Each new row is followed by its nearest point in the smallest flat space through zero that holds the last named rows.

k724 (4 x 15)
[[ 21  -7   8 -20   1  -5   6 -18   7 -11  12  -5   0   0  18]
 [ -9   1 -11  -2  -5  10  20 -15 -17  -2  -1   4  -5  -2 -19]
 [ -3  20   5  15  11 -17   6 -34 -17  -6  -4  -8  12  23 -37]
 [-21   0   6 -12   9  -8  28 -19   1  -5  -2  -8  14   1   0]]
New rows:
[  8 -18  14   4  -9  20 -11   5  -4   1   9  -6  15  19   5] : [10 -1  2  0 -1 -1 -9  3  3  0  2  0 -2  1  5]
[ -1  -2  -4   7   6 -17 -20   4  -4  -7 -11 -11  10  -8  17] : [  1   2   8   4   5  -9 -11   8  10   2  -2  -4   6   3   8]
[ 15  -2  -2  -3  -2  16  -7   9   4  -3 -18  -7   4  13 -15] : [ 6  3 -2  7 -2  1 -9  3 -3  1  0  2 -4  2 -6]
[  7   3   2  -5  16  -5   1   6  19  -3 -10  -1  -2 -14  14] : [ 0 -4  6 -6  3 -4 -3  7 12  0  1 -3  4 -3 16]
[-17  -1  14   2   3  12  16  13   1   1   9  -1   1  10 -20] : [-17   2  -3   4   2   1   9   1  -4   3  -6   0   4  -1  -8]
[ -7 -14   3   4  19 -17  18   0   2  -2   5  -6 -18  19  17] : [-4 -1  7 -7  5 -7  7 -5  7 -3  1 -5  7  1  8]

k179 (4 x 15)
[[ -7  -9  -8  17   7   2   0  13  -4  -1  20  -1  11   4  15]
 [ 10   4  -3  -7   1  -6  20  26  -1   9  -1   8   4  12  -9]
 [  6   8  18  -3  27   1  -9   5  -9 -13 -11  -8  -5 -13  -9]
 [ -1  -3  12 -20   0   7   2   8  10 -22  16  -7  30 -20  11]]
New rows:
[ 10   7  -7  11  -7  -2  10  16  -2   4   3   0  -8 -15  -5] : [ 3  1 -2  1  3 -2  6 10 -2  4  0  3  0  5 -3]
[ 18 -14   1  10  -5   1   0  19  -1 -16  13  -3   0 -17 -10] : [ 1 -1  4 -1  9  1  2 12 -1 -6  7 -2  9 -4  3]
[-18  -3  12   0  -5  18  13   6  15   0  -7  -1  14  12   9] : [-1 -3 -2 -5 -7  1  5  4  5 -1  8  1 10 -1  5]
[ 16   9  -8 -14 -13  -6   6  -5  16  -3 -15  -1   7   6 -17] : [  7   6   2 -20 -15  -3  10  -3   8   4 -11   5  -1   1 -11]
[ 17 -16  -6  -3  20   8  12  -6 -10  12 -20  -8  -3 -15   2] : [ 4  4  5  0 10 -1 -2  2 -5 -1 -8 -1 -7 -1 -7]

k305 (4 x 15)
[[  8  18  25  12 -14 -18  12  -4 -42  -2  17   7   9   5  22]
 [ -5   0   5  12  10   1   3  14   0  10 -12  17 -11  21  -6]
 [  2  13  -2  -7  -6 -26   7   1   1  12  -5 -16   8  -6 -18]
 [-17 -24  15  16 -36 -20   7  15   9  11  11 -10  -8  -8  13]]
New rows:
[ -1  11 -15 -19  17   2   6  16  12   1   0 -15   7 -11   3] : [  3   4 -11 -11   6   0  -3  -5   9  -1  -5  -9   4  -7 -12]
[ -2  17  13  14   6  10  16  14  -6 -18   1   8  -9 -17  15] : [  1   0   8   6  -1   5   1  -1 -12  -5   6   9  -1   5  12]
[  1  -6 -18   3 -14 -12  -9  -9  19   8 -10  15 -10  19  11] : [-6 -9  0  5  0  2 -1  8 10  5 -5  3 -7  4 -3]
[ -2   7 -19  11  15 -18  10 -11   1   6  14   0  -9 -11  -5] : [ 2  6 -2 -4  0 -7  2 -1  0  3 -2 -5  3 -2 -6]
[-16  -8  11  -9   0 -13  -1  13  -9   0 -11 -15   6  -9   6] : [ -3  -2   3   1 -10 -11   3   3   1   5   2  -7   1  -4  -1]

k670 (4 x 15)
[[ -1   7  16   3   5   9   4  -6   0  -9   8  -3 -14  -2   2]
 [ -4  14  10   0  22   4  -5   9   6  20 -10   1  -8   1  13]
 [-24  -4 -20  19  11  14  -5  25 -14  -1  -1  -8  -9  -6 -12]
 [-10 -17  -3 -11   6  -9  -4 -20  -5  -8 -25  26  16  -9 -14]]
New rows:
[  9 -17   6 -11   4 -20  12  10  19  19  17  -2 -16  -2 -16] : [ 8  3  1 -2 -5 -3  1  2  4  5  4 -4  2  4  6]
[ -5  12 -17 -16  12  20  16 -17  -8  -5   5   0   2  -8 -15] : [ -7  -4   2   2   2   4   1  -5  -5 -10  -1   4  -3  -5  -7]
[ -4   6  13  15  -6   3 -13   3 -20   3  18 -12  17 -16  17] : [ 1  4  0  5 -2  4  2  6  0 -1  8 -8 -6  2  2]
